The same things were measured in two ways. Each way mixes the same 11 hidden numbers, adds some noise and spreads widely along 7 directions of its own, which tell nothing about the thing.
(in the rows, 128 means zero)
Some things both ways: the first way, then the second way.
[ 59 164 148 136  92  68 132  99 120 104 127  54  57 105  93 219 112  98
 118 155 147 195 155 107 131 101 153 208]
[ 95 135 132  84 187  91 123 144  91 111 141 136 166 122 124 161  97 157
 145 138  81  80 139 126 104]

[127 147 142 138 137 141 144 145 116 132 134  78 116 111 138  96 134  95
 157 104 171  89 126 157 146 117 103 149]
[158 144 170 126  91 183 116 134 129 116 101 121 137 133 120 163 146 111
 110  88 151 162 125 153 169]

[115 128 198  74 122 201 152 177 140 130 111  95 103 139 141  99 104 113
 135  70 170 113 134 180 120 116  61 107]
[ 95 145 138 104 177 124  74 145 114 127 128 136 178 122 119 119 116 126
 129 134  94 108 116 110 147]

[144 117 115  99 126 138 128 102 155 136 132 110 210 151 127 116 200 110
 146 149 139 178  82 139 121 154 113 108]
[138  96 134 127 115 164 106 102  95 124 117 123 193 144 124 145 151  88
 138 122  99  93 123 107 125]

[172 175 134 140 157  92 103 166 195 109 107  73  94 130 169 113 180  80
 180 106 142  94  86 164 145 117 103 177]
[126 115 127 150  99 137 113 128 126 137 121 154  79 128 166 109 156 146
  93 137 181 112 132 175 142]

[196 148  30 129  85 117 154  80 172 102 160 123 133 157 122 150 107 141
 216  94 156 139 122 132 141  97 136 130]
[107 131 107 124 219 101 128 149 165 157 140 165 103 100 134  98 124 182
 100 151 114 131 141 126 119]

[111 140 126 122 140 127 137 153 120 111 110 104 112 127 125 156 117 103
 137 146 146 114 123 105 109 170 118 128]
[ 60 111 146 105 168 138 100 143 108 105 108 180 159 102 133 135 149 155
 126 144  91 132  92 134 131]

[150 164 115 102 175 119 138 139 150 163 142 169 174  85 127 101 132 188
 147 134 190  79 148 140 154 129 147 117]
[132 172 144 125  86 119 104 116 114  98  97 112 194 165 119 112 159  47
 130 120 162 120 112  75 150]

[181 117 154 106 153  94  67 100 162 130  94 110 189 136 143 146 178 128
  98 136 120 179  96 155 117 135 198 136]
[155 133 102  99 191 110 102 115 108 160 164 113 161 130 106 130  88  99
 148 155  88  87 172  71 112]

[153 116 122 120 127 155 133 115 143 142 133 139 134 142 117 123 106 141
 108 113 137 136 122 146 105 131 159 121]
[111 112 134 152 148 110 141 135 142 141 129 148 100 114 139 117 121 162
 106 144 117 129 136 171 136]

[ 99 109 182 134 110 164 113 111  68 147  94 126 121 118  68 147  50 129
  59 134 133 159 180 109 114 140 152  99]
[ 96  98  92 138 146 102 138 135 103 102 129 139 106 144 148  95 112 164
 146 177 113 111  96 139 105]

[136  65 213  91 122 200  81 108  64 132  80  68 150 171 154  88 112 102
  72  82 127 172 113 125 113 161 113  63]
[161 137 102 129  93 138 179 119 146 131 156  99  54 138 127 125  95 116
 146 117 159 195 128 139 103]

[ 54 157 200  73 136 180 164 186 123 127 118 113  81 143  97 144  96 123
 121 114 175 137 142 125  98 149  56 102]
[120 113 151 150  42 126 146 127 107 128 107 154  98 124 138 152 159 124
 129 127 158 136 151 169 144]

[198 109  63  98 117 133 136 105 152 129 150 127 165 131 149 128 153 145
 152 147 141 126 127 131 118 162 154 119]
[128 124 139  97 169 128  85 140 123 160 167 123 176 100 109 123  93 106
 144 143  54 126 144  86 135]

[145  94 104 121  88 184 173  89  54 142 143  91  88 103 104 151   4 148
 115  81 187 103 224 146 146  93 148 102]
[ 49 138 137 122 131 137 100 145 103  92  99 152 163 149 144 125 173 137
 138 126 135 101  74 149 135]

[128 167 141 140 118 114 124 127 140 117 124 130 133 126 101 140 100 131
 147 115 158 128 123 135 128 108 147 141]
[168 159  98 116 193 110 184 105 165 122 144 113  87 132 106 145 106 142
 128 121 131 148 142  98  86]

[134 120 125 127 122 117 115  91 122 125 110  97 143 127 110 145 110 114
 123 126 143 171 136 136 127 120 142 141]
[152 127 147  89 148 145  43 151  90 157 147 112 162 118 116 152  92  98
 138 134  88 106 154  93 174]

[138 134 102  91 113 137 146 114 126 137 139 118 123  87 120 141 110 162
 133 138 163 115 176 128 160 134 134 117]
[123 122 143 103 149 106 119 128 121 134 157 123 164 114 132 114 113 109
 121 136 120 112 131 108 100]

[135 107 143 124 111 142 125 107 110 153  95  81 115 130 126 125 108  97
 113 132 141 155 169 129 131 127 111 129]
[143 129 110 106 166 125 142  95 111 105 157 100 125 133 153 123 104 119
 147 152 107 109 124 108  93]

[139 164  94 126 122 122 160 135 166 100 164 131 112 164 105 179 130 130
 147 140 143 126  96 121  67 173 151 121]
[148 130 125 117 120 124 168 125 135 141 158 136 115 121 107 118 107 107
 129 142 143 176 145 127  88]

[155 177 140 144 138  80 125 118 189 118 145  74 108 136 114 176 173 105
 121 126 143 143  93 185  91 114 177 179]
[144 174 162 145 104 140  99 148 133  97  98 146 179 159  91  90 155 107
  98 134 185 128 109 133 146]

[ 79 159 102  87 164  88 118 108 162 148 125 202 210 100  94 130 156 192
 110 191 143 170 111  71 132 172 165 120]
[ 79 137 103 160 128  58 127 135 149 144 112 137 117 118 109  91 112 127
 149 157  98 142 131  92 156]

[155 116 158  97  85 193 162 159 126 124 139 123  96 116  92 116  63 114
 133  88 165 122 172 205 107  99  90 145]
[160  96 155 159  58 150  84 118 124 150 138 106 109 127 123 173 137 119
 134 105 105  83 142 141 167]

[214 117 143 136 149 113  82 130 122 141 124 108 153 104 161  96 153 112
 128 125 144 109 134 178 135 113 189 183]
[177 122 155 126  61 140 136 107  86  84 100  84 171 172 148 151 152  58
 122 114 163 109 116 107 136]

[115 140 131  98 158 109 104 110 114 148 120 132 155 106 116 125 133 173
 106 148 153 139 139  85 149 162 153 102]
[ 93 162  81 126 112  76 112 163 117 138 134 131 108 140 103  65  79 114
 181 177 122 164 130  88 145]

[125 117 167 117 122 170 120 136 103 136 103 118 145 133 139 102 106  99
 128 117 146 127 142 133 130 134 123 133]
[147  88 180  80 159 147 112 135  81 110 119 117 198 118 170 177 133 107
  88 115 102 105 128 131 135]

[178 108 101 119  92 149 111  96 146 105 130 139 172 166 134 138 130 110
 154 118 115 176  94 135 115 120 165 139]
[162 129 152 109  72 145 100 146 117 123 120  93 168 130 138 151 141  98
 137  90 124 116 127  93 151]

[106 122 172 122 125 154 132 135  99 142 103 103 133 115 138 102 103 103
 110 122 152 119 150 126 131 138 120 132]
[146  99 130 111  68 144  90 130  87 155 147  85 142 133 175 128 102  64
 133 115 118 125 139 124 162]

[129 153 148 149 134 146 129 143 124 168 152 164 155 134 103  85 135 150
 139 140 153 117 111  98 130 127 139 116]
[195  99 124 119 113 157 159 131 100 161 146 113 126 135 155 184  95 131
 124 110  66 102 201 173 149]

[106 182 151 109 163 144 167 194 187 128 122 152 114 108 116 161 106 130
 126 126 168  67 133 180  95 131 134 134]
[ 72 131  91 131 134 102  68 134 101 163 118 152 162 122 124  61 121  98
 161 175 119 117 143  82 153]

[103 157 165 113 116  98 118 119 123 134 113  90 124  79 119 158 131 117
 122 152 159 143 170 140 156 112 147 172]
[ 95 135  91 129  78  95  86 152  80 127 111 110 163 162 131 102 124 100
 191 149 122  78 130  80 150]

Other things, the second way, with their names:
<417>: [149  82 197 133 112 165 100 117 115 125  92 138 152 102 141 160 155 102
  64 110 149 155 123 152 166]
<968>: [125 155 134 108 181 104 142 139 144 107 124 100 158 130 120 115  97 127
 123 123 119 153 106 101 120]
<811>: [121 177 123 146 105 130 144 135 165 105 119 126 102 140  83 114 137 133
 156 120 159 175 104 114 126]
<107>: [141 102 138 131 185 106 137  91 158 148 156 114  96  94 118 136 100 123
  94 129 130 151 131 116 100]
<546>: [116 128 101 126  52 118 120 132  77 154 129 127 103 159 160 144 137  78
 154 129 159 107 161 141 151]
<514>: [ 71 150 149 118 217 147 143 118 151 113 144 157 138 128  95 197 147 160
 129  96  66 119  96 169 106]
<128>: [157 116 133 100 159 139 131 119 104 115 158 114 176 129 133 163 104 136
 152 133  30  71 145 119 115]
<391>: [121 148 165 134 144 164 110 134 144 109 139 156 127 137 123 132 161 143
  97 120 138 119  95 176 132]
<138>: [ 89 117 106 128 105 109  88 134  82 122 113 106 117 153 163 137 105 116
 149 129 116 100 109 137 171]
<800>: [127 133 133 153  89 122 135 120 149 136 129 122 108 119 106 126 131 127
 148 124 130 141 138 126 131]
<866>: [ 99  74 104 176  63 149  98 121 101 148 118 142 120 156 149 115 174 136
 141 129 151  61 117 169 126]
<790>: [105 212 106 149 115 147 131 123 167 114 125 111  96 169  54 169 142 123
 197  90 118 146 101 113 143]
<445>: [ 93 134 127 127  87 121  87 161 108 174 134 132 100 119 146 156 139 139
 158 115 118  93 170 148 174]
<44>: [190 150 133 111 115 130 144 126 131 141 141  99 136 140 130 145 121  87
 116 109 150 132 163 104 128]
<94>: [ 97 134 122 109  88 112 123 183 113 156 124 130 163 117 135 112 101 136
 158 114 100 136 154 131 149]
<818>: [146 109 164 125 121 160 129  93 118  82 114 127 178 139 166 115 169  90
  78 119 156 123  85 137 112]
<126>: [102 102  99 149  82 153 122 107 110 150 119 125 112 146 138 139 155  98
 159 116 139 125 122 135 132]
<438>: [122 166 105 122 186  85 169 123 148 104 117 122 124 137 106 152 132 155
 163 135 100 112 138  84 110]
<725>: [111 118  86 155 192 121 148 117 159 130 123 181  80 110  99 102 126 200
 134 171 110 141 129 130 101]
<733>: [136 155 152 128  88 135 123 121 125  86 139 109 150 165 107 133 161 100
 136 115 181  97  88 118  93]
<214>: [154  83 116 130 179 107 152 100 129 133 133 142 122 104 142  82 104 132
  84 170 147 145 141 117  85]
<586>: [124 133 126 137  82 104 141 137 134 107 130 103 132 143 136  76 109 103
 128 131 157 157  93 121 118]
<321>: [111 184  82 116 167 115 145 135 146 116 116 141 144 149 119  85 142 116
 151 144 130 152 117  78 117]
<441>: [145 169 142 144  47 150 146  95 143 109 108 112 146 145 117 177 180  92
 156  71 120 112 141 116 152]
<3>: [152 101 145 124 159 132 146 130 151 151 167 141  91 105 129 128 100 140
  76 127 139 159 136 172 105]
<86>: [132  77 118 141 119 146 134 128 108 179 170 132  94 140 132 153 122 134
 122 124 141  99 154 188  96]
<571>: [135 149 149 111 122 110 115 179 109 103 108 140 149 130  95 158 109 163
 149 136  89 117 136 118 160]
<151>: [136 140 135 153  65 140 100 164 118 112 111 128 150 160 118  94 139 125
 143 139 137 115 108 135 163]
<351>: [112 136 147 114 161 148 133 121 115  99 114 137 174 148 143 136 166 123
 105 115 153 105 103 147 102]
<338>: [143 113 164 126 146 114 163 144 128 139 129 147 149 128 135 192 154 161
  83  90 133  70 166 180 107]
<917>: [147 158 142  95 147 144 131 106 129 112 147 109 104 116 119 166  99 117
 131 107 131 158 130 127 121]
<550>: [139 143 145  92 153 117  69 158 103 153 146 120 186 120 115 137  94 107
 133 132  86  94 163  97 160]
<609>: [171 132 181  85 127 176  80 146  88 122 154 147 166 124  89 161 127 108
 119 136 147 120 143 130 115]
<723>: [ 99 163 117 172 124 154 141 130 187 108  86 147 139 135  94  95 165 167
 139 104 119 157  88 135 141]
<516>: [183  97 116 110  99 113 141 130 120 176 173  80 121 118 150 116  71  68
 125 128 108 165 163  98 129]
<852>: [101 139 120 130 167 101 156 131 112 105 122 150 145 154 122 128 130 131
 134 159 111 117 120 138 114]
<524>: [131 182 170 126 115 181  72 138 143 113 118 144 141 122  99 166 161 150
 138  98 111 106 130 145 177]
<247>: [128 132 136 138 170 121  91 121 143 109 115 134 188 127 112  98 138 129
 115 139  92  94 104  88 136]
<957>: [173 124 132 172 100 132 152 117 166 105 128 131  77 146 113 106 147 141
  99 137 169 142  95 140 116]
<17>: [176 129 124 180 103 106 146 133 155 132 108 133  62 122 117  87  97 160
 107 161 147 163 156 148 164]
<536>: [105  83  99 154 163 110 131 138 115 173 141 158  87 126 103 147 108 160
 146 167  89 113 160 149 126]
<512>: [158  96 172 126  98 159 148 142 111 102 115 132 158 135 177 117 141 117
  73 125 132 146 110 177 143]
<994>: [143 122 103 137  90 144 143  81 120  64 119 112 111 147 154 116 154 134
 160 135 130 100  86 109  99]
<120>: [118 132 143 137  34 106 114 143 109 117 123 107 133 148 170 110 148  92
 124 112 169 105 116 139 153]
<299>: [110 128 107 148  80 119 131 116 104 120 103 125 127 150 131 164 149 125
 177 125  92  85 140 119 152]
<574>: [164 142 148 106 146 113 160 116 145 122 144  96 113 109 145 132  92 112
  98 115 143 168 140 126 121]
<679>: [ 33  78 106 155 115 115  92 124  99 146 118 157 138 130 152 118 156 131
 146 145  95  91  97 149 139]
<726>: [150 144 110 134 162 115 172 117 173 176 137 114 105  98 114 154 106 152
 131  94 103 137 197 124 123]
<24>: [ 94 110  89 163  87 110 121  88 112 127 124 107 100 160 156 115 140  85
 146 134 136 110  98 128 138]
<730>: [145  91 146 104 160  95 125 169  97 169 134 123 174 109 150 111  72  98
  95 160  85 153 172 120 158]
<423>: [111 116 111 118  99 128  93 165  91 186 123 121 153 127 129 127  99  98
 160 126  98 130 172 121 174]
<218>: [156 140 131 118 118 134 145 120 127 101 141 102 119 140 132  93 107 107
 122 137 175 161 109 122  99]
<598>: [156  89 132 128  31 124 122 131 104 142 134  87 148 147 157 160 156  76
 139  89 146  88 134 104 127]
<590>: [159  99 157 126 122 124 149 141 140 117 137 100 159 119 164  68 108 116
  87 138 147 162 107 129 110]
<846>: [142 146 152  95 211 101 146 117 167 107 149 124 132 102 127 129 117 126
  82 125 124 159 105  95  96]
<39>: [134 125  80 172  57 118 161 125 133 168 101 117  85 139 121 111 120  99
 173 136 124 177 176 114 171]
<619>: [ 95 200  77 153 142 116 149 134 183 105 121 129  63 148  65 126 131 191
 199 121 125 139 100 110 113]
<207>: [151 112 113 169 104 119 161 123 144 111 101 113 127 154 144  53 132 106
 100 152 179 167  98 126 124]
<199>: [173  98 158 126 140 134 114 153 128 141 131  97 151  94 118  99  58 158
 115 141 107 147 153 130 137]
<744>: [ 81  94 143 170  70 120 117 128 119 112  99 132 119 127 136  96 134 124
 132 146 135 154  85 154 153]
<681>: [199 214 160 127  92 123 181 129 174  95 134  77 151 147  97 115  95  98
 128  94 134 176 143 116 139]
<328>: [116  96 109 139 115 113 122 114 119 150 143 136  61 108 128 151 110 143
 153 148 106 133 146 131 133]
<35>: [115 152 115 134 161 100 184  88 146  95 127 137 106 126 101 142 128 136
 152 145 117 147 129 111  89]
<748>: [132 133 112 130 139  92 131 137 135 127 106 105 126 122 125  87  83 114
 131 147 129 176 126  85 151]
<809>: [ 57 127 126 151  78 101  93 147 118 111 112 114 144 146 183  72 144 120
 127 124 130 105  69 150 166]
<768>: [154 159 133 134 129 134 165 105 163  71 104 131 138 142 135  61 155 115
  89 137 199 175  82 111  97]
<715>: [114 191  69 107 134 108 119 129 120 133 130 109 175 167  86 108 117  81
 196 128 116 113 141  51 118]
<167>: [154 133 148 100 150 134 151 128 102 132 144 139 143 131 125 196 131 129
 129 124  98  95 175 143 116]
<243>: [144  92 114 134 142 127 141  95 135 167 151 112 105 103 172 143 122 114
 131 134  68 120 166 119 143]
<533>: [134  91 119 129 155 105 162 124 116 136 147 140 143 121 157 108 111 163
 104 148 114  84 157 161  84]
<397>: [108 116 167 126  64 139  76 166  99 131 119 118 164 130 140 147 125 115
 122  96 118 112 113 159 177]
<396>: [102 164 116 141 187 133 144 119 162 113 109 154 125 128  76 143 147 174
 155 131 107 131 123 115 113]
<339>: [131 103 165 157  64 154  88 144 119 133 102 130 119 117 108 118 133 124
 128 134 155 160 121 142 167]
<452>: [119  68 129 114 135 116 106 162  84 157 153 135 114 121 151 169 109 159
 133 139  92  77 145 159 126]
<993>: [172 169 132 142 182 128 149 117 212 134 126 114 111 107  98 106 113 148
  91 102 136 173 137 107 132]
<111>: [112 147 131 165  65 136  87 176 161 122  87 118 105 120 106  95 124 184
 153 105 142 149 103 133 181]
<858>: [138 144 138 139 157  97 172 165 152 110 116 150 113 134 123 133 123 186
  99 132 115 130 129 162 131]
<987>: [103 106 114 118 149 112  95 126 131 161 131 130 116  93 136 141 115 131
 135 125  90 130 138  95 146]
<98>: [123 110 105 141  94 140  97 150 118 167 145 137 130 143 134 119 136 125
 136 122 114  96 138 142 141]
<279>: [ 79 132 121 169 103 135 143 125 159 120  75 146 102 127 137 117 179 139
 130 115 144 166  97 139 163]
<774>: [130 114 168 113 123 153 128 120 112 137 126 128 125 126 145 193 168  96
 105 100 153 132 134 150 134]
<498>: [137 167 135 125 206 142 158 118 171  95 138 158  98 135  82 171 147 185
 106 109 137 122 104 153  84]
<822>: [ 91 123  75 178  99 104 149 101 174 134 157 111  38 139 152  60 139 154
 141 132 196 123  89 153  81]
<235>: [135 129 181 124 174 151 143 107 155 101 125 150 127 109 135 173 169 157
  69 100 135 120 110 170 115]
<615>: [136  51 154 100 140 111 115 139  81 147 155 124 150 103 203 122  98 127
  71 141 115  92 144 167 121]
<190>: [129 108 156 134  78 132 131 140 121 137 110 127 164 130 151 141 162 104
 100  95 150 117 133 142 140]
<538>: [177 123 189 102 117 147 115 122 118 110 119 109 182 112 143 157 137 107
  88 102 139 114 144 122 138]
<62>: [101 147  80 155 109  94 128 124 151 152 133 111  86 127 103  98 115 138
 186 140 137 133 144  91 121]
<948>: [195 155 135 111 181 103 174 121 157 128 147 129 155 124 114 114  95 106
  85 138 106 154 162 101 114]
<346>: [110 119 109 133  46 137 102 122  81 109 134 105 146 169 152 140 159 110
 180 117 128  47 108 128 117]
<270>: [124 144 126 120 106 142  98 124 118 110 113 130 132 130 117 137 157 134
 152 121 159 101 123  99 122]

Some of these things the first way, each followed by its name:
[122 140 111 134 109 117 138  91 142 108 136  99 124 147 100 177 118 105
 116 132 134 167 109 134  95 139 166 147]
<811>
[131 125  99 127 110 148 143 102 134 121 155 141 136 129 107 129 105 141
 117 115 132 143 107 131 118 125 172 145]
<397>
[149 129 102 120 111 172 151 113 142 133 153 166 152 135 118 100  88 150
 137  93 153 110 121 153 129 106 159 130]
<968>
[217 115  65 126 110 103 141  77 135 119 180  85 114 163 139 159 132 134
 171 110 164 162 126 142  97 114 175 160]
<852>
[186 137 106  99 158 145 125 161 166 139 144 152 146  83 149  99 158 154
 129 138 143  63 123 164 146 149 152 139]
<800>
[131 149 125 109 129 147 145 143 128 135 135 126 135  98  91 132 102 148
 154 115 174 109 150 147 156 115  97 104]
<214>
[132 108 201 111 111 245 126 170 161 132 123 150 129 146 107 103 116  89
  66  85 101 125  87 218  95 106 132 135]
<199>
[102 155 133 121 112 137 112 113 121 125 119 157 140 113  86 130  96 142
 113 148 133 139 140  96 134 149 152 125]
<452>
[107 179 192 145 142  76 122 168 127 108 117  76 104  99 159 151 161  68
 133 167 153 104 133 147  95 148 167 228]
<730>
[134 151 149 113 121 164 141 143 154 134 128 123 144  97 106 116 130 125
 119 121 151  93 135 184 139 125 121 119]
<866>
[190 120  76 110 115 156 134 113 144 113 140 176 151 155 116 125  58 165
 152  92 147 122 127 129 106 131 164 102]
<846>
[149 145 106 153 100  87 136 110 138  95 123  56  81 134 125 178 113  73
 154 126 144 150 132 143 109 110 144 195]
<235>
[162 125 119 115 136  92  94 102 139 149 137  67 142 106 123  95 196 122
 171 131 154 173 120 134 181 100  94 167]
<17>
[199 120  91  75  82 141 140  87 147 114 152  49 102 135 142 124 148 125
 176  91 165 151 151 177 151 115  95 135]
<733>
[131  95 193  81 120 177 115 137 125 106  89  98 134 136 125 136  85 103
  82  79 134 162 120 189  91 127 132 123]
<107>
[ 77 137 227 108 135 146 128 161 105 115  78  51 129 114 148 135 133  58
 101 128 152 125 131 164 104 157 102 140]
<126>
[ 93 152 152 101 137 126 112  96 164 137  94  75 173 155 157 103 217  96
 141 134 138 170  86 117 150 154  86 110]
<351>
[158 105 102  89 133 160 143  97 105 131 121 104 164 141 154  96 110 133
 158  93 174 128 143 134 144 147 111  97]
<774>
[223  68  93 102 135 151  84 112 113 107 119 150 191 127 158 130  89 148
 129  89 125 132 105 147 136 120 202 119]
<987>
[102 161 111 114 151 105  89  97 162 138  95 140 181  97 103 136 164 140
 127 160 130 150 112 102 188 141 134 114]
<270>
[185 126 120 126 115 103 100 101 130 143 139  67 137 109 142 107 194 112
 148 145 143 145 132 136 162 129 130 154]
<151>
[155 125 112  98 110 144 131  80 119 130 145  71 147 110 128 108 151 138
 132 107 161 128 140 150 165 139 124 102]
<86>
[127 133 137  99 134 127  93  75 142 149 105 137 209 155 122 104 161 152
 126 131 140 196 100  98 147 141 142  87]
<44>
[160 146 121 154 102 127 144 155 143 141 153 139  99 124 106 143 119 115
 139 167 138 112 146 128  96 129 152 170]
<128>
[140 149 120 109  66 116 134  70 159  93 157  84 112 163 114 187 128 121
 156 103 143 208 109 148 113  82 165 166]
<338>
[142 135 118 147 115 117 125  98 114 135 124  73  99  98 119 143 112 109
 117 132 149 119 159 140 151 120 151 151]
<218>
[101 158 184 155 125 145 149 172  78 160 120 107  98  90 119  91 100 104
 126 156 168  61 182 109 134 150 105 136]
<512>
[161 121 136 110 109 167 163 156 105 142 153 137 104 110 107 133  58 146
 147 101 184 104 184 164 124  90 129 144]
<299>
[ 95 135 138  98 103 179 120 117 125 145 123 114 151  79 111  71 148 129
 140 111 143 130 127 139 220 107  71 123]
<111>
[157 135  92 127  95 130 147  97 160 117 155 138 119 152  97 177  86 142
 138 110 145 166 130 152  96  92 180 152]
<550>
[145 118 131 122 165 116  79  84 129 170  86 126 182 123 128  94 158 150
  68 158 117 141 119  88 135 191 160  70]
<391>
[125  93 164  88  69 161 102  71  80 119 106 131 183 127  99 152  70 140
  93 130 137 205 165 114 127 130 177  99]
<598>
[124 130  72 151 145  99 112  74 133 160 112 150 203 123 100 127 150 140
 113 185 125 156 117  74 139 164 166 104]
<818>
[131 131   4 154  57  68 155  14 122 101 194  87 125 133 107 224 132 137
 169 166 134 201 122  71 151  99 219 178]
<94>
[156 113 136 120 107 174 155 120 134 104 154 109 131 173 143 152 107 104
 136  83 149 141  98 182  78 108 173 144]
<423>
[163  46 167  90 113 207 129 113  35 139 104  80 156 128 152 108  49 118
 106  71 170 135 181 162 132 112 135  90]
<279>
[ 72 196 125 137 103  90 146 114 144 117 131  79  94  89  87 150 133 109
 155 148 165 135 146 122 167 115  96 167]
<619>
[163 130 122  90 160 118 121 141 137 148 122  94 161  88 175  52 175 133
 170 116 177  96 130 146 174 138  86 141]
<24>
[117 110 133 116 153 135 119 118 104 132 108 111 176 107 121 120 126 109
 119 130 148 143 118 143 135 143 131 129]
<417>
[111 159 148 155 123 110 118 162 140 140  90 109 104  98  99 138 132  81
 136 174 128 126 149 114 143 137  92 165]
<994>
[178 134  82 119 131 171 151 150 180 148 148 179 137 122 162  60 120 151
 150 102 139  59 119 150 138 126 143 141]
<809>
[152 153  97 140 115 112 122  84 136 121 144 124 133 133  78 145  97 159
 143 106 155 146 115 117 138 117 150 104]
<498>
[ 97 147 211 107 111 128 105 135  96 138  89  74 124  98  86 109 123 106
 113 141 159 157 172 127 136 148  73 117]
<957>
[153 139 135 109 114 155 144 151 149 147 134 152 151 102  96 117 108 149
 139 124 163 112 151 166 136 108 118 123]
<247>
[161 149 154 110 127 151 138 136 167 114 146 128 147 155 132 156 122 143
 139  91 160 125 103 180  87 107 176 121]
<715>
